All groups share one centre, and each spreads out both ways along 12 directions, with some noise.
Some rows, each with its group after it:
-0.769	1.110	0.262	0.613	-2.949	-1.281	-4.460	2.210	0.427	0.049	0.360	0.785	0.307	-0.213	0.759	1.220	1.303 => K
1.471	1.096	-0.802	0.923	0.381	1.335	-1.532	1.021	-0.902	-0.775	0.933	0.223	-1.522	1.345	-0.757	0.059	-0.512 => P
2.018	1.258	0.706	0.142	-1.924	-1.159	-0.979	-0.889	-0.074	-0.776	1.941	-0.977	-1.865	-3.641	0.970	-1.327	-0.341 => K
-2.393	2.292	0.098	1.259	0.348	-1.583	-0.113	-2.571	-0.671	-2.763	0.553	-2.435	1.037	1.007	-0.147	-1.084	-0.162 => Z
-0.443	-1.842	-1.076	0.515	-0.765	-1.251	-0.966	-1.746	2.468	-0.968	0.222	-0.705	0.433	-1.284	-0.859	-0.964	0.461 => Z
-1.732	-1.557	0.596	-0.455	-0.939	-0.495	0.899	1.423	-0.003	-0.993	1.084	0.771	-0.707	-0.874	0.175	-0.803	2.008 => G
-0.283	2.204	0.574	0.881	1.185	1.269	-0.458	0.791	2.837	-1.123	0.873	-0.733	-0.691	1.432	-2.135	-1.792	-0.915 => G
-0.760	0.661	1.601	-0.730	-0.362	1.692	-1.417	1.428	1.345	-0.810	-0.337	0.197	-1.644	-2.601	-1.473	2.090	-1.148 => G
-1.306	0.967	-0.959	0.339	-0.636	-0.797	-1.679	2.310	0.186	-0.771	-0.873	-2.247	-0.031	-1.386	-2.288	-1.431	0.788 => K
3.916	-0.804	0.940	2.813	1.517	2.964	0.437	2.705	0.216	-0.597	2.509	1.756	0.282	0.105	-2.342	0.557	1.906 => D
0.129	0.670	0.655	-1.380	1.330	1.882	1.129	0.373	-1.131	0.084	-0.578	0.761	-1.390	1.629	-0.402	0.309	-1.229 => G
3.051	-1.150	-2.699	1.791	1.816	3.183	-0.310	-2.150	-0.677	3.764	1.530	-1.372	2.389	-0.788	-0.562	-2.013	2.384 => D
2.293	2.596	-4.561	0.581	-1.439	2.143	-1.876	1.586	-1.418	-0.992	4.099	3.875	-1.145	-2.434	0.233	-1.897	0.603 => P
0.432	2.897	0.445	0.229	-2.793	0.859	1.594	-3.558	0.721	0.588	-0.952	0.860	-1.558	-1.208	0.108	2.012	-1.580 => K
-1.098	1.071	-1.567	1.670	-2.144	-2.943	-3.117	2.098	2.938	-2.406	2.484	2.478	0.363	1.533	1.278	2.181	-0.892 => D
5.105	-2.469	0.625	1.000	0.633	-0.268	-2.040	-3.082	0.917	-0.562	2.087	-3.032	-1.859	-3.330	0.308	-1.501	-0.281 => K
-3.261	1.167	3.540	-2.264	-0.400	3.131	0.061	2.961	-0.821	1.309	0.757	2.508	0.352	-1.856	-3.032	2.103	-0.171 => G
1.063	1.202	0.780	0.943	0.844	2.683	-0.979	-1.367	-2.281	1.708	1.082	0.110	2.954	1.887	-3.658	2.008	1.208 => G
-0.768	-1.149	-0.240	-2.520	1.583	0.256	0.908	-1.843	1.245	-0.470	2.655	0.514	-0.863	-1.245	2.361	-0.846	-2.132 => P
-2.901	1.644	1.006	-1.577	0.306	-0.672	-1.236	-1.636	0.350	-1.786	2.314	-0.435	-0.558	0.336	3.291	-3.491	0.316 => D
-1.556	0.597	-0.492	-1.120	1.522	0.564	-1.281	1.598	0.508	0.324	0.348	-3.195	-0.981	-1.967	-0.539	0.926	-0.811 => P
1.332	4.582	-1.058	1.237	0.870	2.232	-0.335	2.877	-4.333	0.744	-2.103	-3.258	-2.232	0.844	-0.409	0.101	0.898 => D
3.096	-1.633	-0.166	0.144	0.347	1.580	-1.411	0.282	-1.368	0.082	0.682	1.877	-3.492	-1.481	1.869	-0.453	-1.512 => P
1.885	-2.256	3.572	-0.566	0.875	-2.038	1.014	-0.908	2.424	0.494	-0.486	-2.661	0.086	0.414	-0.931	-1.712	-0.004 => P
1.188	-0.328	1.058	1.472	-0.826	-0.835	-0.589	-0.806	-0.969	-2.532	1.340	0.990	0.152	1.757	1.483	1.852	2.333 => G
-2.778	-0.483	-2.388	-0.633	-1.736	-2.548	-2.457	-1.699	2.709	-2.334	2.276	2.512	0.227	-0.361	2.493	1.793	-2.054 => D
-0.991	-2.470	1.504	-0.189	-1.433	-1.895	-0.363	-0.934	1.466	-1.636	1.274	1.010	-0.010	0.962	0.700	-0.119	1.453 => Z
2.438	-1.087	0.199	-1.216	1.811	3.197	1.673	-1.244	-1.731	2.352	-1.798	2.592	1.845	3.990	-0.922	3.862	1.158 => K
-0.016	-0.302	-0.087	-0.172	0.093	-0.247	-0.981	-1.641	0.593	-0.378	0.714	-0.660	0.503	0.636	-0.904	-0.164	-0.033 => Z
0.464	-1.586	1.055	2.775	2.872	1.000	-0.559	-3.228	-1.781	1.632	2.333	-3.219	3.236	0.863	-0.019	-0.661	1.897 => Z
1.548	1.566	0.336	-0.412	0.293	-0.843	2.154	-1.366	1.380	-2.717	0.770	0.128	-0.824	-1.432	-1.277	0.634	-2.231 => D
1.256	1.044	-0.234	0.780	-0.563	0.069	1.376	-5.795	-2.194	-0.098	1.908	-2.981	1.758	-3.338	-1.426	0.350	0.937 => Z
2.326	-0.531	0.222	-1.084	-1.398	-0.969	-1.228	-1.448	0.881	-0.861	0.360	0.900	-0.127	-0.816	1.185	0.383	1.481 => D
-1.492	1.434	0.702	1.811	1.333	0.111	-2.192	1.916	-0.150	-1.011	-0.483	-4.409	-3.737	1.207	-2.074	-2.895	-3.006 => P
1.777	1.139	1.356	-0.609	1.086	-1.428	-1.101	-4.039	1.863	-0.280	1.345	-1.561	1.767	0.573	0.584	0.782	-1.226 => K
-2.376	1.217	-1.961	1.505	-0.253	1.127	-1.459	2.504	0.369	-0.784	-1.169	-1.573	-0.175	1.406	-2.565	1.478	2.521 => P
1.729	0.679	1.056	0.680	0.665	0.004	-1.324	-0.218	-0.664	-0.267	0.591	-1.762	0.019	-0.759	1.006	0.895	0.830 => Z
-1.127	-0.121	-0.311	0.308	-2.433	-2.001	-0.508	-3.226	0.473	-4.985	0.661	0.690	-0.738	-2.399	1.489	3.670	0.692 => G
-1.155	1.820	-1.159	3.288	-2.392	0.627	-1.475	-1.513	2.313	-1.187	2.175	1.590	-2.031	0.379	1.477	-0.592	0.295 => K
-1.836	-0.860	-0.615	-0.827	0.116	2.541	0.873	1.015	-0.291	0.185	0.885	2.469	-0.789	-0.408	-0.786	-0.298	0.415 => G
1.353	1.172	1.295	0.405	0.997	0.336	-3.830	0.162	2.853	0.659	1.692	-0.091	1.265	1.885	-0.594	-0.397	-0.499 => G
0.529	-0.208	0.394	1.688	-0.499	-0.828	-0.469	-2.175	-2.591	-0.784	1.564	0.856	3.451	1.497	0.840	0.323	2.905 => Z
0.199	-1.727	1.124	5.772	1.355	-1.145	-3.407	-1.042	-0.284	-0.964	1.173	-1.865	2.989	4.516	-0.271	-0.235	3.891 => Z
1.570	-0.675	-0.085	-0.192	0.665	1.596	-0.592	-0.310	-2.082	0.689	0.697	1.635	-1.189	1.533	0.663	0.191	-0.652 => P
-1.397	0.707	-1.154	0.523	-1.330	-0.024	-1.959	-0.845	2.037	-2.333	-1.928	1.690	-0.170	3.420	-1.031	3.548	-0.085 => K
-1.910	-2.814	3.029	-1.476	-1.194	-0.946	-0.317	1.108	0.935	0.974	1.074	0.648	1.558	-0.928	-1.984	0.226	1.596 => G
0.615	-1.612	-0.336	0.204	1.371	-1.962	-1.055	-1.125	1.847	-1.483	-0.285	1.326	2.325	2.046	1.210	-1.257	0.533 => Z
0.739	-2.149	-0.438	0.417	3.616	2.784	-1.269	-1.834	0.209	1.231	1.707	-0.465	-1.808	3.237	0.763	0.964	-1.993 => P
0.316	1.954	-2.180	1.404	-0.179	2.493	0.519	-2.640	0.041	0.554	0.148	1.227	0.356	0.440	-0.173	1.101	0.075 => K
-2.886	-1.149	-1.753	-0.520	1.702	1.015	0.250	-0.305	-1.065	3.591	0.981	-1.866	2.380	-0.380	-2.377	-1.617	-1.549 => D
-2.648	-2.266	-0.454	0.601	-3.309	0.902	-2.434	1.200	2.505	1.229	3.266	-0.763	-2.265	-0.866	-3.507	-0.969	2.118 => Z
3.704	0.123	0.567	2.616	0.597	2.603	0.393	-4.221	0.082	0.927	1.763	-0.467	-1.648	1.442	-0.531	0.000	-0.574 => K
5.021	0.659	1.206	0.078	1.779	-0.114	-1.521	-0.413	1.024	1.457	0.139	-1.842	1.933	0.047	-0.260	-0.409	0.205 => Z
1.587	-2.194	1.915	-0.903	0.329	-0.813	-2.638	3.030	1.136	0.950	0.229	-0.588	0.209	-1.302	1.851	1.148	1.637 => K
0.689	-2.805	3.519	0.076	2.015	0.305	1.042	3.538	0.713	1.968	0.403	-2.059	-0.280	1.324	-0.243	-2.677	1.990 => Z
0.554	0.312	-0.084	-1.290	2.268	2.004	-3.657	0.818	1.499	2.135	2.685	1.629	-0.183	1.109	3.602	-1.097	-1.691 => G
0.404	0.608	1.567	-1.018	1.119	1.999	-1.307	-0.626	-2.532	-0.072	-1.910	-2.208	-1.663	-0.815	-1.310	0.501	0.260 => D
-0.278	-2.539	-1.536	-0.740	-1.092	-1.762	-1.791	-1.799	0.010	-0.205	-3.215	-2.319	-1.056	0.486	-1.734	0.911	-0.826 => G
-0.310	0.094	-0.362	-0.493	-0.666	0.339	0.785	0.046	0.709	-0.496	-0.477	-0.093	0.690	0.318	-0.989	1.374	2.445 => P
2.199	0.928	0.021	2.051	2.428	2.154	-0.720	-2.452	-0.501	-1.340	-0.891	-1.389	-1.664	0.868	2.839	3.147	0.400 => P
-0.417	-1.194	1.927	-1.568	-0.676	-0.130	-2.626	-2.011	0.433	-1.510	0.832	1.441	0.162	1.255	-0.137	-0.348	1.298 => D
-3.326	-0.297	-1.504	-0.993	0.918	1.491	-0.339	2.321	0.768	-0.169	-1.013	-2.095	-1.840	1.180	-2.891	1.473	-0.534 => P
0.934	-4.337	-0.022	-0.693	2.663	0.017	-0.671	-1.915	1.555	-2.090	1.370	-0.285	-1.715	1.609	1.058	-0.889	-0.302 => K
-1.665	0.854	0.415	1.273	1.228	1.255	-4.823	2.613	-0.334	-0.035	-0.066	-0.452	-2.028	4.138	1.305	0.703	-0.609 => G
-2.020	-0.480	-1.266	0.626	-0.198	-0.595	-0.046	-0.855	-2.913	-1.057	-0.061	-1.269	-0.419	1.392	0.215	0.184	1.225 => G
-2.170	1.110	2.761	2.422	1.341	-0.510	-0.826	-0.771	-2.816	-1.298	-0.217	-0.306	-1.344	3.953	2.770	-4.293	-0.728 => P
0.061	-3.484	0.564	0.010	1.777	1.728	0.555	-1.431	1.279	-0.975	0.818	0.936	-1.554	-0.094	0.038	0.709	-0.432 => D
3.096	-2.124	0.925	-1.738	-1.148	-0.274	0.490	-0.427	1.548	0.878	0.700	1.561	0.819	0.088	-1.139	0.062	1.130 => Z
0.243	-1.132	0.416	-1.194	-1.682	0.335	-0.268	1.700	-1.954	-0.395	-0.977	2.251	-2.524	0.859	-1.496	-1.191	-0.463 => P
3.011	-0.132	0.553	-0.609	-0.933	0.870	1.670	1.960	-0.227	-1.419	0.644	2.881	-1.646	0.224	0.860	-0.521	2.723 => D
0.485	-0.173	-0.880	0.417	-1.543	-3.788	-2.930	-4.940	4.750	-2.729	1.092	0.408	1.875	2.195	-1.106	1.722	-1.865 => D
-2.739	-2.357	0.566	-2.114	-1.665	0.001	-1.418	-0.149	0.491	-1.766	-0.677	1.627	-1.374	-0.695	-1.205	-0.543	0.419 => D
-2.886	0.037	-0.729	-0.852	3.223	0.271	-2.642	2.757	-2.127	-1.485	1.017	-1.307	0.442	2.241	0.654	-1.004	0.455 => K
1.926	1.570	-1.764	-0.816	-0.159	-0.456	-2.272	-2.609	-0.269	-2.026	-1.505	-0.303	-0.769	-2.799	1.569	3.143	-1.803 => Z
-0.116	-2.596	-0.698	-0.725	0.487	-0.391	-2.128	0.647	0.721	-1.470	1.802	0.178	-1.041	-0.436	1.281	-1.064	0.794 => K

New rows, each followed by its group:
-1.523	-1.762	-2.690	0.122	0.853	1.506	-0.592	0.655	1.070	-0.384	-0.514	1.760	0.128	0.787	0.246	0.781	1.276 => K
1.463	-1.824	-0.487	1.798	-0.087	0.837	0.423	-1.489	3.354	-0.444	0.583	0.678	-1.156	0.060	0.486	-0.078	1.169 => K
1.085	-0.545	0.368	-0.344	-0.686	-0.262	1.568	-0.918	0.661	-1.064	0.292	1.485	-0.395	1.005	-0.919	-2.000	0.857 => P
0.933	-2.527	0.041	1.174	1.558	0.463	0.502	-0.368	-0.545	0.356	-0.242	-2.326	-1.316	0.737	0.328	-0.374	1.107 => G
-0.088	-0.574	3.345	-3.961	0.331	1.713	2.063	2.978	0.725	-0.311	0.033	3.841	-3.015	0.552	1.671	0.468	-1.133 => G
-1.145	1.132	-1.880	-0.736	-0.301	-0.598	-1.452	-0.474	-1.080	-0.245	-0.635	-1.324	-0.580	0.738	0.138	-1.004	-1.130 => G
1.210	0.610	-3.481	3.224	0.531	-0.260	-1.800	-0.929	-0.906	0.040	2.212	-3.433	1.469	-1.412	0.627	-3.350	2.295 => G
3.201	1.265	-0.110	-0.640	-1.072	-0.770	-1.654	-0.421	1.311	-1.173	-0.733	0.926	-0.403	1.851	-0.647	0.479	-0.044 => G
-0.780	-1.289	-1.456	-0.189	1.071	0.514	-0.226	0.231	0.094	1.609	1.233	0.109	0.254	0.348	1.743	-0.286	-0.297 => D
0.148	-1.944	0.025	-0.573	0.842	-1.432	-1.038	2.478	0.026	-0.746	-3.319	1.091	0.264	0.354	1.256	-0.568	0.479 => Z
-0.285	1.558	0.948	-0.377	0.919	1.441	-1.479	-0.425	-1.674	-0.768	-1.538	-2.594	-1.233	-1.061	-2.502	0.449	-0.473 => D
-0.750	-2.090	-2.460	-0.346	1.146	1.882	1.914	-2.620	0.240	0.646	-0.232	-0.316	0.379	-1.176	-3.600	0.273	-1.848 => D
1.067	-0.296	0.348	-1.023	-0.167	-0.127	-2.139	0.031	-0.205	0.092	0.305	1.158	-0.345	0.611	1.639	1.125	0.184 => G
-1.990	-1.987	-0.437	-2.062	0.983	0.894	-0.599	0.736	2.259	0.246	-0.684	1.426	-2.818	3.033	0.420	-1.418	-1.989 => G
1.188	0.598	-1.249	-0.711	-0.508	0.345	0.375	-0.969	-0.677	-0.566	-0.208	0.810	-0.357	1.195	-1.006	-0.477	0.273 => G
-1.256	-0.915	-1.729	-2.766	1.289	0.533	-0.159	-0.357	-1.163	3.518	0.809	0.126	1.021	1.218	0.746	-4.034	-1.037 => G
-0.695	0.636	-1.246	-2.611	-1.199	0.684	0.239	-2.125	0.691	-1.117	-0.282	3.641	0.001	1.334	-1.967	0.418	-1.672 => G
1.671	0.308	1.325	-2.066	2.945	-0.128	-2.464	-1.693	-0.219	1.167	-1.193	-2.757	-2.022	1.473	3.439	1.044	-3.609 => G
1.697	-1.746	0.450	0.146	-3.218	-2.135	-0.853	2.761	2.206	-3.426	0.394	4.380	-2.044	3.691	0.922	-0.386	3.228 => G
2.180	-0.472	-1.122	-0.878	0.660	-1.057	-0.824	-2.907	-2.111	0.018	-1.190	-1.997	-0.577	2.201	1.727	0.839	-0.699 => G
1.105	-0.469	2.892	-2.160	1.461	1.382	1.372	0.431	3.899	0.410	0.529	0.343	-1.149	-0.977	-1.422	-1.612	-1.686 => G
-3.218	-2.688	-2.298	-0.062	-1.763	1.156	-1.770	1.563	2.084	-0.879	-0.432	2.239	-2.415	-1.839	-1.615	-0.194	0.731 => G
-0.843	1.122	1.219	1.822	-0.032	-0.505	1.202	0.606	3.426	-1.320	-0.009	-2.188	-2.207	0.062	0.021	-1.721	-0.247 => K
2.518	-0.752	0.014	0.765	-1.459	-2.774	-1.089	0.228	-2.099	-1.666	-1.562	-1.632	-0.603	2.219	0.525	0.508	2.582 => G
3.390	0.364	-0.173	-1.419	-0.501	0.876	-0.964	1.010	1.829	0.312	-0.344	1.187	-1.424	-2.101	0.183	-0.187	-0.412 => G
0.048	-1.100	1.473	0.742	-0.538	0.159	-1.129	0.712	0.701	-1.209	1.037	-0.248	-0.406	-1.546	0.205	1.305	1.295 => G
2.620	-2.751	-1.142	-0.339	-1.989	-3.506	-1.001	0.082	0.632	-0.864	-1.173	-1.298	-1.223	-0.994	1.529	-1.253	1.927 => G
-0.497	1.959	1.746	0.102	1.121	0.592	1.458	-0.648	-0.329	0.254	-0.019	-2.421	-1.557	-0.180	0.675	-0.283	-1.455 => K
-1.713	-1.798	-1.184	0.370	-2.636	-0.783	-2.036	-1.864	0.778	-2.063	0.699	1.392	0.730	-2.451	-1.252	2.778	1.187 => G
0.106	0.560	-0.329	-0.706	-0.508	0.381	-0.966	2.778	-1.142	0.178	-1.120	-1.451	-2.195	-0.843	-2.998	-0.659	-0.815 => P
-0.844	-1.852	-1.380	-1.326	0.725	1.529	0.684	0.780	2.301	-0.921	-0.462	0.216	-1.402	-0.712	0.272	4.223	2.152 => P
0.566	-1.839	0.987	-2.076	0.060	0.998	-0.356	2.032	-2.166	3.600	-0.736	-1.210	0.026	-0.739	1.023	-2.238	2.876 => D
2.561	2.216	2.212	0.998	0.811	-0.390	-4.985	0.837	0.427	0.145	2.291	-0.729	1.013	0.171	2.969	1.885	0.333 => G
0.886	0.526	-0.604	0.517	-2.408	0.939	-0.014	-1.161	-1.016	0.261	0.955	0.645	-2.125	-1.671	-1.141	-1.096	-0.167 => K
-1.032	0.450	-1.624	-0.626	1.903	0.667	-1.004	-1.177	0.507	-0.927	-0.980	-1.380	0.626	0.334	-0.393	1.238	-0.762 => K
0.196	-2.369	0.802	0.542	-0.753	-3.208	-0.393	-0.348	0.366	-0.413	2.397	-0.403	1.944	2.319	1.367	-2.467	3.332 => G
0.437	-0.705	-0.390	2.207	0.130	-1.341	0.283	0.254	1.359	-2.918	3.077	0.241	-0.602	1.360	2.939	-2.223	2.730 => G
1.230	-3.550	1.904	1.409	2.041	0.439	0.252	1.031	0.951	0.547	1.612	-2.135	-1.388	1.932	-1.416	-3.502	1.475 => K
0.943	0.501	-2.392	-0.409	-1.120	2.040	-2.197	-3.749	-3.477	1.787	0.828	1.363	1.509	0.599	-2.042	1.224	-0.436 => K
-3.718	-2.798	-3.624	-1.032	1.713	0.274	1.755	-0.770	0.301	0.314	-1.823	-2.338	-3.307	2.077	0.514	-4.580	-1.940 => G
-1.028	-0.386	0.935	-2.070	-0.288	0.844	1.139	-1.198	0.700	-0.463	1.641	2.541	0.423	-0.337	-0.361	0.362	-0.546 => G
0.967	1.943	0.277	-0.444	0.964	-0.314	-2.308	1.044	3.284	-0.559	1.230	-0.552	-1.035	0.606	0.700	-2.696	-1.600 => G
-0.834	1.731	0.555	-1.089	0.351	2.519	-0.129	2.035	-2.111	1.490	-2.397	-1.649	-0.754	-0.509	-3.978	0.690	-0.706 => G
0.897	0.177	0.391	0.794	2.325	2.569	0.987	-0.167	-0.264	-0.079	-0.367	-1.094	-2.093	0.931	-0.622	0.261	-0.725 => G
2.416	3.668	-0.679	0.974	1.901	1.893	1.661	-1.847	-1.438	-1.538	-0.379	-3.216	-0.352	-2.862	-3.518	1.043	-2.365 => D
0.251	0.665	-0.874	-0.406	-0.827	-2.471	0.547	-1.079	-2.338	0.126	1.620	-0.989	2.766	1.649	0.074	-2.565	2.142 => G
-1.118	-2.336	1.719	1.097	-1.005	-0.406	0.713	1.594	-0.198	-2.286	-0.199	0.658	-1.688	1.399	-0.684	1.546	2.655 => G
-0.783	-1.818	0.566	0.375	-1.806	-1.231	0.847	-1.055	-0.015	-4.065	-0.241	3.402	-1.185	3.725	0.527	1.345	1.869 => Z
-0.175	2.612	1.237	2.153	-2.647	-0.202	-0.767	-1.719	3.473	-1.640	-1.105	1.060	-2.468	1.934	0.868	3.166	-0.758 => K
0.908	3.850	0.389	0.435	-1.211	0.787	0.491	1.358	-1.301	-0.211	-0.986	-0.174	-1.382	-1.038	0.018	1.279	0.229 => K
0.171	4.332	-2.798	1.522	-1.721	-1.311	-2.187	-5.449	3.816	-1.456	-1.422	-1.765	2.503	-0.319	-3.104	2.185	-1.223 => K
1.273	-1.168	-1.247	-1.601	-0.525	-0.118	-1.132	0.302	-2.163	-1.454	0.569	0.732	-0.473	0.182	-2.174	-0.930	0.837 => K
-1.395	-3.998	-1.990	-1.160	-2.148	-1.794	1.390	-1.030	0.345	0.187	-0.350	-0.248	0.677	-1.424	-1.446	-2.536	1.748 => G
1.701	-0.743	2.227	-3.765	-0.150	-3.415	-2.207	-1.944	-1.292	-1.764	2.123	-0.526	1.063	-0.062	0.310	-0.469	-1.140 => K
-0.305	-4.588	-0.906	-1.872	-1.417	-0.694	-2.009	-0.762	-0.536	2.344	1.499	2.777	1.575	0.617	1.822	0.004	1.629 => G
-0.778	2.810	-2.619	-0.114	1.868	-1.150	-1.682	-4.825	0.714	-3.843	1.778	-0.659	2.145	2.353	-0.843	-0.076	-1.847 => K
0.890	-3.049	1.427	1.688	-0.012	0.576	-0.379	0.807	-1.633	-2.298	-0.201	0.859	-2.598	2.281	1.848	3.507	3.017 => G
1.091	-0.519	3.023	0.371	2.345	1.771	3.465	-1.518	0.648	1.079	-1.071	-1.536	-1.089	4.074	-1.070	0.202	-0.407 => K
2.288	-0.832	-0.174	-2.756	1.061	0.482	1.793	1.591	-3.671	-0.618	0.521	-0.338	-0.006	0.081	-3.082	-3.114	1.256 => K
-1.806	0.974	-2.281	-0.428	-0.153	1.361	-1.539	-0.655	1.643	1.516	3.849	-0.578	-0.094	-1.845	-1.142	-2.755	-0.579 => Z
1.090	2.823	0.746	-1.268	-2.158	-0.414	-2.401	-1.854	-1.996	0.078	0.323	1.402	3.391	1.425	-3.088	3.089	0.359 => G
-0.180	-0.856	-2.332	-0.914	-0.227	0.791	2.873	-0.412	-3.388	-1.154	-1.454	0.352	-2.484	0.327	0.373	-0.415	0.532 => G
1.674	-3.771	1.354	0.842	-1.129	-0.122	-3.379	-0.066	2.370	1.128	1.222	0.845	1.864	-1.841	-1.700	2.339	2.665 => G
-1.356	-1.809	-2.309	1.693	1.563	-0.740	-1.980	-3.710	0.450	-0.548	1.130	-1.820	2.693	-2.667	2.264	-0.990	0.364 => Z
-4.226	1.143	-1.083	4.324	-0.932	0.891	-5.539	0.018	-5.107	0.664	-2.546	-0.419	0.338	2.380	0.782	-1.172	1.594 => P
-0.022	-0.051	-0.351	-0.203	0.067	-0.624	-1.495	-0.424	1.000	-0.211	2.471	-0.576	0.112	-1.144	0.406	-2.428	-0.803 => P
-1.307	-2.398	-0.414	0.859	1.968	1.046	-0.886	-2.465	0.343	0.582	0.957	-1.541	0.247	1.081	0.178	0.437	-0.032 => G
0.756	0.441	1.551	-1.319	1.322	0.003	-0.334	-0.455	1.697	-0.240	2.011	0.346	-0.507	-0.881	2.399	-0.764	-0.990 => G
-0.832	-1.098	1.159	-0.951	1.456	0.522	1.961	0.899	0.460	-0.532	0.177	-0.443	-1.877	-1.063	0.530	0.412	-1.886 => D
0.505	0.718	-2.368	2.014	-0.101	-1.123	-1.627	1.640	0.232	-1.445	0.100	-1.922	-1.862	1.102	1.158	-2.935	1.330 => G
-0.134	-2.642	2.225	-0.817	-0.645	1.449	-0.089	1.513	-0.676	1.219	1.450	0.339	-2.369	0.585	0.308	1.102	1.591 => Z
